The rows are grouped in 4 ways, from coarse to fine. Each group lies inside one group of the grouping before and may be the whole of it. The rows also spread widely along 19 directions, which tell nothing about the answers.
(in the rows, 128 means zero)
Some rows, each with its group in each grouping after it:
[175 175  98  66 123 112 121 158 137 153 123 185 133 144  97 127 125 115
 160  98 123 174 108 176  91  57 133 133 185 116 118 155 152 113  49 148
 136 145 140 167 119 131] : Dokag k305 k199 k132
[123 114 138 142  99 115  98 144 143 128 140  95 116 164 106 137 140 123
  52 168  85 101 120 146 148 140  98 112 117 124 133 153 137 131 178 136
 155 163  95  90 142 119] : Dokag k305 k184 k114
[ 75  96 164 101 125 189 151 123  90 159  80 126 132 147 163  87 130  77
 104 127 203 117 109 139  97  74 196 163 110 159 122 132 161  84 103  86
  95  77 132 201  77 113] : las k935 k410 k890
[158 134 140  64 138 114 140 147 112  91 123 102 114 111 114 167 145 104
  95  86 144 127 117 140 175  87 103 168 117 176  83 101  93 145  86 127
 136  89 154 165 105 149] : Dokag k979 k503 k50
[119 133 164 132  94 146 125 111 147 141 130  92 113 114 112 132 128 154
  99 116 126 164 138  96 100 124 136 104 129 122 164 122 175 132  87 110
  77 137 114 124 103 118] : las k394 k265 k242
[160 128 157 106 147 124 144 100 144 121 122 112 130 104 106 131 148 144
 150 120 125 183 108 107 134 129 112  99 122 130 137  79 150 134 136 135
  67 134 123 128 118 118] : lop k8 k808 k425
[124 122 144 112 100 218 120 130 145 173  91 134 116 129  95  81 108 152
  84 121 137 130 127 142  31 123 151 135 136 127 164 161 116 134  74 131
 112 137  86 162 150 135] : lop k12 k566 k376
[126  91 162 130  77 179  80  76 125 129 141 119 153 128 180 142 157 116
 121 158  81  74 118  84 120 160 145 130 110 160 138 142  97 166 161 160
 117 155  96  89 180 118] : las k880 k129 k490
[130 108 158 181 117 114 154 203 115 110 148 172 135 126 129 127  98 123
 104 179 122 105  81  98  93 129 150 103  94 151  58  92  94 158 163 166
 184 106  92  94 135  77] : lop k8 k351 k21
[169 156 149 120 105  83 124 141 106 101 161 122 124 132 163 157 157 145
 124  88 131 156 129 154 137  73  78 159 147 155  71  75 113 154 136  91
 169 131 127 132 119 145] : Dokag k305 k199 k401
[153 110  93 100 131 150  96  97 129 160  92 129 132 117 144 157 102 115
 186 149 108  95  97 198  98  83 141  72 168 133 106 148 153 113  76 187
 120 103 125 155 154 132] : lop k8 k351 k80
[ 90 138 154 142 132 173 107 114 145 162 116  97 139 113  88  85 103 163
  82 154 125 127 154 117 126 147 130 128 136  85 140 152  98 154 180 142
  99 118  94 119 147 166] : las k935 k410 k957
[112 133 217 160  73 144 149 140 109 148 149 135 131 110 170 117 135 150
 101 121 113 149 131  91  80 105 162 109 105 154  92 124 119 159 127 121
 117 152  53 146 113  93] : las k394 k948 k179
[156 144 125 129 102  92 152  87 118 156 144 126 120  98  99 175 117 161
 123  73 137 199 130 183 128 107 106 118 102 172  85 185 173 136 105 139
 134 164 125 172 103 124] : lop k8 k550 k363
[ 96 139 167 139 103 148 126 107 117 171 139 116 133  92 114 134 107 180
 136 107 155 135 145 173 121 118 128  91 147 123  98 150 121 147  78 132
 147  97 112 171 128 152] : Dokag k979 k677 k380
[105 151 108 120  81 162  88 119 154 105 149 115 129 142 129 120 122 122
 100  88 116  99 149  62 120 116 153 195 159 126 183 140  96 174  81 103
 111 108 177 106 137 169] : tek k496 k716 k353
[106 145 170  88  65 160  88  90 134 140 171  97 149 117 100 141 159 158
  74  89 109 138 163 125 172 127  94 160 150 110 148 168  84 182 110 141
 141 145 124 127 152 185] : Dokag k979 k503 k414
[118  94 158 111 125 201 124  91 109 119 115  76 101 102 178 134 114 126
 150  79 139  99 123  70 136 169 126 110 146 122 127  73  90 151  82 146
  87 126 108 138 186  93] : las k711 k748 k319
[ 56  93 145 173  66 206 111 106 120 165 138 115 129 120 119 102  78 137
  70 148 200 146 107  87 100 163 178 131 123  48 148  90 154 141 122 161
 152  75 138  83 131 126] : lop k8 k550 k887
[137 110 163 117 166 154 159 144 132 120 134 147 137 131 127  86 131 118
 139 106 161 185 104 100  99 121 111 129 127 150  87  85 111 138 154 135
 128 134 100 126 137  96] : Dokag k979 k677 k83
[ 99  96 174 118 126 164 132 102 127 122 120 143 148 133 128 105 168 124
 158 108 167  96 128 116  94 143 164 120 105 204 177 140 144 103  74  61
  93 104 161 170 111 105] : las k394 k313 k557
[162 112 154 122 139  99 115 111 101 136 113 113 124 116 140 124 146 156
 139 129 166 169 117 185 158 158 106 127 118 101  85  83 136 122 161 169
 164 137 103 126 126 158] : tek k501 k69 k68
[118 173 137 128  78 143 115 152 107 154 154 137 142 124 107 150 118 133
 105 166 124 135 127 113 155 132 159 138 158  79 136 132 150 138 114 135
 126 122 144 104 114 133] : Dokag k305 k184 k571
[ 92  99 148 104 120 206 118 115 106 145 123 101 126 130 153 127 117  98
 113 121 139  88 134 115 141 125 132 127 153 148 124 155 127 120 107 139
 111 123 117 147 149 112] : las k711 k695 k727
[ 84 122 157 104 157 119 126 114 151 137 130  75 132 121  87 124 124 109
  98 124 103 120 129 107 199 120 124  92 123 111 124 156 113 138 150 160
  84 113 116 133 124 120] : las k394 k948 k179
[105 149 167 120 150 159 108 102 141 152  79 105 144 106 124  63 111 153
 133 142 120 101 147 132 105 101 170 109 141 113 140 126  89 141 127 130
  60  80 101 185 110 180] : Dokag k305 k184 k571
[134 124 122 125 107  97  68  83 126 120 144 120 154 121 165 124 123 119
 120 122 118 156 127 122 169 115 126 163 129 106  88 130 122 169 177 213
 157 116 143  94 111 186] : Dokag k979 k503 k50
[151 110 157  51 126 162 149 126 112 103 173 140 132  93 124 154 145 119
 126  23 168 189 139 113 147  94  70 173 147 196  72 140 102 147  54 157
 162 132 151 169 134 134] : lop k8 k808 k425
[106 112 129 139 118 162 149 111 144 151 132 103 117 164  93 128 126 112
 105 138 138 136  77 107 110 148 128 101 115 102 153  91 138 131 148  88
 105 140 115  93 174  61] : Dokag k305 k184 k571
[103 103 126 170 100 120  93 108 141 139 143 135 122 116 145 108  90 151
 133 109 143 155 134 105  96 154 142 114 133 109 125 145 161 136 107 173
 155 130 135 107 118 126] : las k935 k410 k890
[ 79 109 150 188 128  89  98 169 145 127 140 151 129 160 162  54  99 134
 140 130 110 112 141  93 100 146 154  83 151 113 129 157 148 120 139 160
 158 154  98 108 115  99] : las k394 k265 k242
[114  97 147 165  82 186 111 131 116 131 150 117 117 135 185 127 107 124
  86 131 129 127 129  88  79 131 123 147 133 149  98 121 130 150 151 138
 156 150  88  89 156 101] : las k935 k410 k890
[148 148 138 187 142  93 145 144 133 126 163 136 123 126 144 138 120 169
 190 134 100 152 129 132 104 153 101  62 154 159  96 121 162 130 151 109
 132 176  93  94 147  85] : tek k501 k69 k68
[128 135 153 174 138 103 148 180 105 119 121 145 115 115 119 101 102 174
 125 116 164 124 141 159 103 150 129 112 120 162  98 124 132 113 121 110
 166 124 115 165  99 125] : lop k8 k550 k887
[147 140  99 134 106 152  69 116 133 153 114 125 136 144 162 123 117 131
 137 166 109 131 136 173  75  81 120 138 187 115 125 137 172 120 152 131
 131 138 116 106 138 162] : las k935 k410 k890
[116 129  96 155 119 117 104 165 142 127 119 131 133 210 103 109 136 105
  78 173 114  75 104 164 111 128 124 153 120 150 152 157 134 122 193  76
 168 146 130  92 148 115] : Dokag k979 k677 k380
[114 119 103 130 147 161 117  92 142 107 138  83 118 105 157 144  79 122
 152  71 130 117 140  88 132 116 109 122 159 167 101 127 114 160  90 142
 106  89 154 134 148 129] : Dokag k979 k677 k83
[164 152 166 122 166 184 150 109 144 174 122 161 174  85  59 106 131 182
 134 153 138 182 151 174  46 102 109 124 110 200  92 177 120 143 173 114
  93 132  83 155 132 157] : las k394 k265 k242
[170 130  76 127  72  89  60 107  96  76 133  74 103 145 232 197 131 107
 132 110 106  96 132 147 168  88 102 172 178 147 115  89 182 126 116 128
 155 126 181 103 112 165] : lop k8 k550 k887
[112 100 115 166 143 172 120  78 129 127 126  80 135 133 164 142 105 126
 134 146 120 103 131 122 118 135 110 106 126 189 121 139 161 129 189 112
  92 125 121 104 146 115] : lop k8 k351 k80
[113 137 135  72 142 210 107  66 123 173  72  73 141 100  78 130 122 131
 106 148 136 107 153 143 180 174 160 128 124 120 187 200 144 113 105 158
  33 112 137 179 114 175] : Dokag k979 k677 k83
[115  66 176 139 103 246 130  58 117 147  94  63 109  92 161 124 116 137
  73 145 172 149 117  78  77 178 142 133  82 138 142  80 147 134 148 138
  66 115  85 112 139 113] : las k935 k410 k957
[138 108 171  88  86 166 118 156 106 137 127 132 118 126 131 158 150 118
 105 148 137  97 101 154 116 113 133 105 142 123 116  98 122 117  54 145
 160 106 110 143 136 115] : Dokag k305 k199 k401
[ 94 128 180 135 106 116 111 128 137 147 122 135 135 123 121  88 139 142
 134 140 101 103 128  94 153 174 189  89 121  83 168 152 106 140 107 176
  97 143 100 141 117 132] : tek k496 k716 k353
[124  97 116 159 146  81 125 156 144 129 144 144 114 178 133 114 128 118
 143 125 103 125 106 156 109 135  88  82 136 158 106 164 160 102 162 122
 172 194  98 107 156  64] : las k935 k410 k890
[ 89 110 156 140 118 136 134 143 135 144 157 121 124 123  91 145 116 144
 135 126 132  97 101 146 132 138 111  59 143 110 100 108  86 152  91 134
 176  97 115 116 180  96] : Dokag k979 k503 k50
[123  78 156 132 145 138 125 125 131 136  72 117 113 142 123  88 133 116
 116 140 163 113  96 142  90 154 167 101  83 139 147 107 148  96 123 124
 108 117 108 153 115  98] : las k394 k313 k557
[139 143 145 147 146 104 152 206 112 125 128 159 107 141 141  98 105 126
 139 110 128 136 114 108 103 135 136 111 147 133  84 104 113 128 125 127
 148 165  83 134 142  69] : las k880 k129 k490
[ 51  88 198 191  87 152 116 106  97 169 117  85 128 134 181 108 124 133
 111 198 131  77 118 120 151 184 192  60 106  91 134 129 160 113 163 151
 117 123  66 114 118 105] : tek k501 k69 k68

New rows. What belongs after each?
[172 180 149  98 111 135 109 203  97 107 126 118 115 162 143 140 191 146
 136 163 121 104 148 157 153 136 101 152 211 110 180  68 154  93 118  46
 122 166 130 108 128 150] : tek k496 k716 k353
[133 109 191 120  55 180 119 117  80 135 121 119 123 112 201 157 152 125
 139 148 125  74  97 105 111 138 177 109 126 125 120  63 100 145  69 130
 120 113  96 144 150  99] : Dokag k305 k184 k571
[131 114  90 125 110 115  84  91 163 112 124  93 124 141 146 152 110 103
 116 123  96 105 105 130 114  71 125 130 132 151 115 127 135 158 118 148
 130  89 154 110 129 144] : Dokag k979 k677 k380
[150 143 155 113 116 143  94 157 126 130 109 132 125 112 139 109 121 146
 137 140 104 110 134 120 108 126 150 117 162  98 129 103 102 144  97 165
 121 125  97 133 139 142] : las k394 k948 k179
[ 97  85 151 127 127 153  86  71 154 126 129 102 140 129 136  99 141 131
 108 120 146 148 152 113 112 138 114 131 124 169 159 158 181 109 143 131
 112 129 140 116 101 153] : las k880 k129 k490
[116 120 152 124 140 154 151 171 154 117 134  71  93 146  83 148 138 111
  74 148 116 139 125  92 132 139 103  83 135 153 171 114 199  89 120  69
  67 151 117  96 110  62] : las k394 k313 k557
[109  93 173  92 110 145 123 132 113 145 127  98 119  90 119 181 127 105
 120 166 139 107  92 135 168 110 150  64 130  95  93  85 139 121  67 190
 130  58 128 128 120 106] : las k394 k948 k179
[118  89 164 151 142 131 130  98 149 101 138 117 132 117 103  90 133 157
 102  95 148 155 139  91 127 194 107 128  78 173 148 142 125 135 164 142
 120 154 125 124 117 126] : lop k8 k550 k887
[186 130  90 122 103 134  97 115 127 129 105 132 118 136 124 157 129 142
 131 137  99  96 104 160  98 153 127 145 119 146 145 140 118 148 113 143
 136 152 134 120 167 130] : lop k12 k566 k376
[161 127 116 132 160  94 123 131 128  80 101 110 124 142 169 139 149  97
 169 154  97  62  98 106 151 131 155 130 113 173 131  78 108 135 155 106
  80 107 147 120 126 118] : tek k496 k716 k353
[101 124 121 187 118 128 135 130 138 142 122  97 104 126 136 136  73 146
 122 121 104  63 113 143  87 116 148  85 115 149  82 135  79 169 114 114
 146  97  90 136 174 107] : tek k501 k69 k68
[ 91 125 102 131 143 116 120  55 209 136 126 114 129 130 100  74  86 126
 150  48 122 177 101  68  66  64 150 122 130  98 146 110  98 185 101 122
  67  87 153 133 148 122] : las k935 k410 k890
[141 145 133 112 134 129 105 117 131 155  89 125 133 117 150  88 103 115
 118 137 131 168 122 130  96  68 168 144 140 106  98 116 147 134 149 168
  88 112 101 147  91 159] : las k880 k129 k490
[111 159 147 177 137 152 141 169 134 150 121 136 143 111  72  85  84 169
  89 173 145 135 130 118  96 140 149 126 121  98 114 108 102 158 185 125
 125  93 100 111 129 144] : lop k8 k808 k425
[133 147 129 166 133  92 153 165  99 138 130 129 111 130 135 124  89 131
 118 125 143 148 111 128 140 139 139 119 116 118  70 113 135 133 154 138
 145 139 106 131 115  92] : Dokag k305 k184 k571
[114 122 124 111  83 136  80  55 161 130 113  43 108 171 114 114 166 147
  64 101 131 162 124 131 142 126  94 168 139  64 220  82 162 142 156  73
  92 144 149  90 137 167] : lop k12 k566 k376
[116 113 139 118 104 135  86 132 153 102 127 124 143 192 167  85 157  85
  96 134  73  81 107  86 113  95 138 158 136 139 151 126  83 162 169 124
 126 148 108 103 155 127] : Dokag k979 k677 k83
[135 111 107 127  90 132  99 127 120 111 130  74  92 150 157 160 119 112
  79  89 147 129 120 127 133 116 105 164 139 122 121  88 147 137 113 107
 153 127 144 100 144 120] : las k394 k313 k557
[ 76 103 175 142 158 153 147 100 166 128 127 109 147 111  78  94 121 126
 117 146 120 110 112  71 130 160 156  76  80 155 148 137 100 149 146 137
  68  90 118 127 122 105] : Dokag k979 k503 k50
[107  77 181 148  76 136 107 158 110 134 164 158 130 159 155  92 147 119
  82 135 158 173 114  91 114 172 131 137 119 100 125 125 169 117 149 178
 199 185  93  72 121  89] : las k394 k265 k242
[153 127 129 108 118 163 155 165 120 113 137 131 104 138 147 142 114  96
 110  96 157 162  88 102  68  52 115 160 149 147  75  45 125 146 100  93
 139 108 126 118 145  83] : las k711 k748 k319
[177 125 121 100 168 188 157 125 136 111 134 105 120 109 101 169 141 136
 147 116 158 142 112 148  96 112  65 139 147 188  96  64 102 142 127  74
 115 101 136 111 180 124] : tek k496 k716 k353
[163 114  91 136 118  80  75  81 119 119 107 132 125 132 164 124 127 157
 172 102 163 140 113 195 109 120 117 155 139 118 118  90 150 134 116 143
 178 100 176 131 122 178] : lop k12 k566 k376
[158 129 174  98 115 116  90 101  97 139  92 143 150 125 179 120 178 136
 202 170 119  95 106 164 144 142 167  87 148  97 149  81 137 107 107 152
 101 122 115 157 118 143] : Dokag k305 k199 k401
[141  94 128 126 164 147 132 125 154  88 120  67  94 108 128 161 115 125
 120 122 118 106 133 114 112 118  80  97 127 208 116 106 148 116 107  98
  91 101 136 127 126 106] : las k935 k410 k890
[ 80 143 122  96 168 128 132 145 145 142 132 105 145 190  98 105 153  80
 112 136 122 110 125 160 159  55 101 130 175 149 135 156 147  98 182  48
 105 128 138 129 136 116] : las k880 k129 k490
[123 129 112 117 108 172 124 108 131 138 132 151 152 152 113 135 141 100
 154 153 135 105  92  99 115 152 178 143 126 133 172 130 139 132 109 111
 100 119 162  99 154 101] : tek k501 k69 k68
[ 97 132 144 176 148 118 121 157 151 136 136 113 111 124 163  76  70 146
 134 116 120 174 151 121  70  77 113  68 183 132  79 127 174 123 130 150
 130 126  80 129  93 120] : Dokag k979 k503 k414
[224 175  48 160  98  96 106 166  97 127 100 162  99 134 192 144  58 119
 130  91 120 165 111 136  51  95 166 201 130 141  58 122 146 161 124 159
 153 168 114 126 129 117] : las k394 k313 k557
[124 144 132 148 157 105 141 169 130 152 126 146 115 107  87  99  77 161
 147 118 140 161 118 125 128 161 131  88 147  66  94 120 110 138 123 175
 140 137 100 129 148 103] : las k935 k410 k957
[ 97 107 148 121  86 138 139 136 139 120 144 156 120 144 108 105 128 129
 121  59 154 124 108  94  93 135 156 127 122 140 163 137 114 135  35 110
 148 130 150 160 135  90] : lop k8 k550 k887
[112 115 161 151 132 155 118 110 152 156 108  91 118 143  97  61 126 166
  69 113 180 203 139 147  71 123 104 140 122  95 143  90 153 124 187  85
 120 138  89 114 126 147] : las k394 k313 k557
[136 103 195 149  96 144 124 150  88 154  99 120 101 118 154 106 129 158
 103 147 138 127 120 141 114 182 140  91 113  98 115 100 133 118 128 163
 142 175  48 143 131  99] : las k711 k695 k727
[131 128 155 114 125 123 134 130 125 128 109  87 110 118  97 135 129 155
  91 116 143 139 126 148 154 136 109 119 124 110 135  99 127 131 123 125
 117 121 115 147 121 143] : lop k8 k351 k21
[108 140 129 131 165 126 136 169 159 116 101 103 115 160  69  96 127 116
 105 164 116  96 123 105 143 163 152 105 125 128 188 134 151 100 133  92
  74 124 134 117 109 110] : tek k501 k69 k68
[160 144 104 135 109 103 138 119 161 125 135 108 106 145  94 159 119 126
  97 101  69 124 101 114 114 127 125 128  94 155 123 157  99 174 126 125
 109 171 101 113 168  96] : tek k501 k69 k68
[155 135 108 147  88 158 110 159  80 116 146 117 123 154 171 155 115 106
  67 147 140 130 117 115 142 153 115 205 126 135  81 104 122 157 198 141
 184 157 113  67 153 124] : Dokag k979 k503 k50
[ 97 104 170 125 110 126 121 157 141  98 165 114 129 127 148 126 131 109
 100 127 119 132 128  99 128  68 111 103 159 156 103 113 152 123 111 142
 144 100 131 118  91 124] : lop k8 k550 k887
[131 147 164  87 131 176 117 107 111 154 129 156 175 129 132 109 164 121
 159 158 147 145 133 144 127 106 144 139 159 138 138 136 153 109 137 121
  95 120 134 145 108 151] : Dokag k305 k199 k401
[136 115 150 125 152 140 131 153 131 121 125 139 129 115 100 100 119 146
 126 123 140 135 125 124 124 158 114 112 130 135 118 122 110 131 130 159
 140 130 113 131 139 123] : lop k8 k808 k425
[170 128 123 140 113 145 131 158 125 106 120 184 135 150 134 112 151 121
 145 151 157 129  91 109  50 135 166 173 112 165 148  72 133 130 119  87
 135 119 150 103 123 114] : tek k496 k716 k353
[176 128 101 135 122 115  84 115 116 121  40 126 118 158 169  85 121 128
 156 153 109  83  90 123 107 181 197 140 115  76 188  75 121 129 149 155
  80 149 112 134 144 133] : lop k8 k351 k21
[140 132 103 116 118 163 154 125 138 146 153 165 130 141 112 155 109 110
 163  92 120 130  91 120  79 115 129 106 141 169 110 159 121 141  70 122
 133 148 128 133 183  61] : Dokag k305 k199 k132
[153  72 108 134 130 172 124  66 121 134  86 107 115 116 127 146 116 135
 133 135 162 100  81 154  89 177 138 129  70 162 133 101 123 137 121 140
 125  95 142 129 164 112] : lop k12 k566 k376
[ 98 113 120  99 147 217 105 126 146 152 154 124 166 106  64 152 110 114
 107 196 158 127 136 170 113  85  93 110 173 164 104 163 166 114 126 147
 147  46 167  95 125 166] : Dokag k979 k503 k414
[ 88 151 151 130 113 126  99  88 145 152 130  95 138 121 120 116 129 162
 127 112 122 115 161 172 113  52 118 111 165 136 133 147 138 141 111  79
 107  87 142 164 110 182] : las k711 k748 k319
[143 120 149 152  83 110 120  81 102 113 167 109 126 109 159 167 139 171
 124  68 151 156 133 127 147 164  91 154 102 157  89 109 107 178 130 124
 176 144 136 121 147 137] : Dokag k979 k677 k83
[129 141 143 137 146 135 149 119 122 125 112 151 149 114 131  86 103 137
 150  94 141 140 117  83 113 139 174 147 103 141 117 119  85 163 139 144
  88 117 122 158 125 122] : lop k8 k351 k80
[ 86 130 177 150 121 138 158 199  98 138 122 134 122 129 122  93 104 123
  95 162 175 135 112 114 130 122 170 106 138  92 112  85 159  98 125 127
 135  93 114 138  77 103] : lop k8 k550 k887
[133 147 145 114 154 159 114 115 158 132 101 133 159 142 105  81 147 116
 137 180  80 110 133  92 109 141 162 112 128 161 192 169 149 111 161 116
  28 153 117 135 108 127] : Dokag k305 k184 k571
[120  93 140 118 129 168 126 136 128  91 127  99 128 144 140 134 135  76
  92 159 120  93  91  53 153 166 143 138  99 150 142  89 117 141 156 144
  99 113 134  83 138  87] : Dokag k979 k503 k414
[129 120 143 145  96 213 111  88 124 157 133 118 139  99 169 111  93 141
  87 120 148 181 152 105  51  96 131 178 128 161  86 150 141 159 161 149
 113 131  91 121 127 155] : las k935 k410 k890
[130  97 134 116 100 134 106 109 127 125 111  94  95 137 162 147 126 126
 141  76  97  70 122 123 122 149 133  90 133 146 144 150 111 135  48 138
 123 160 105 158 173  89] : las k394 k265 k242
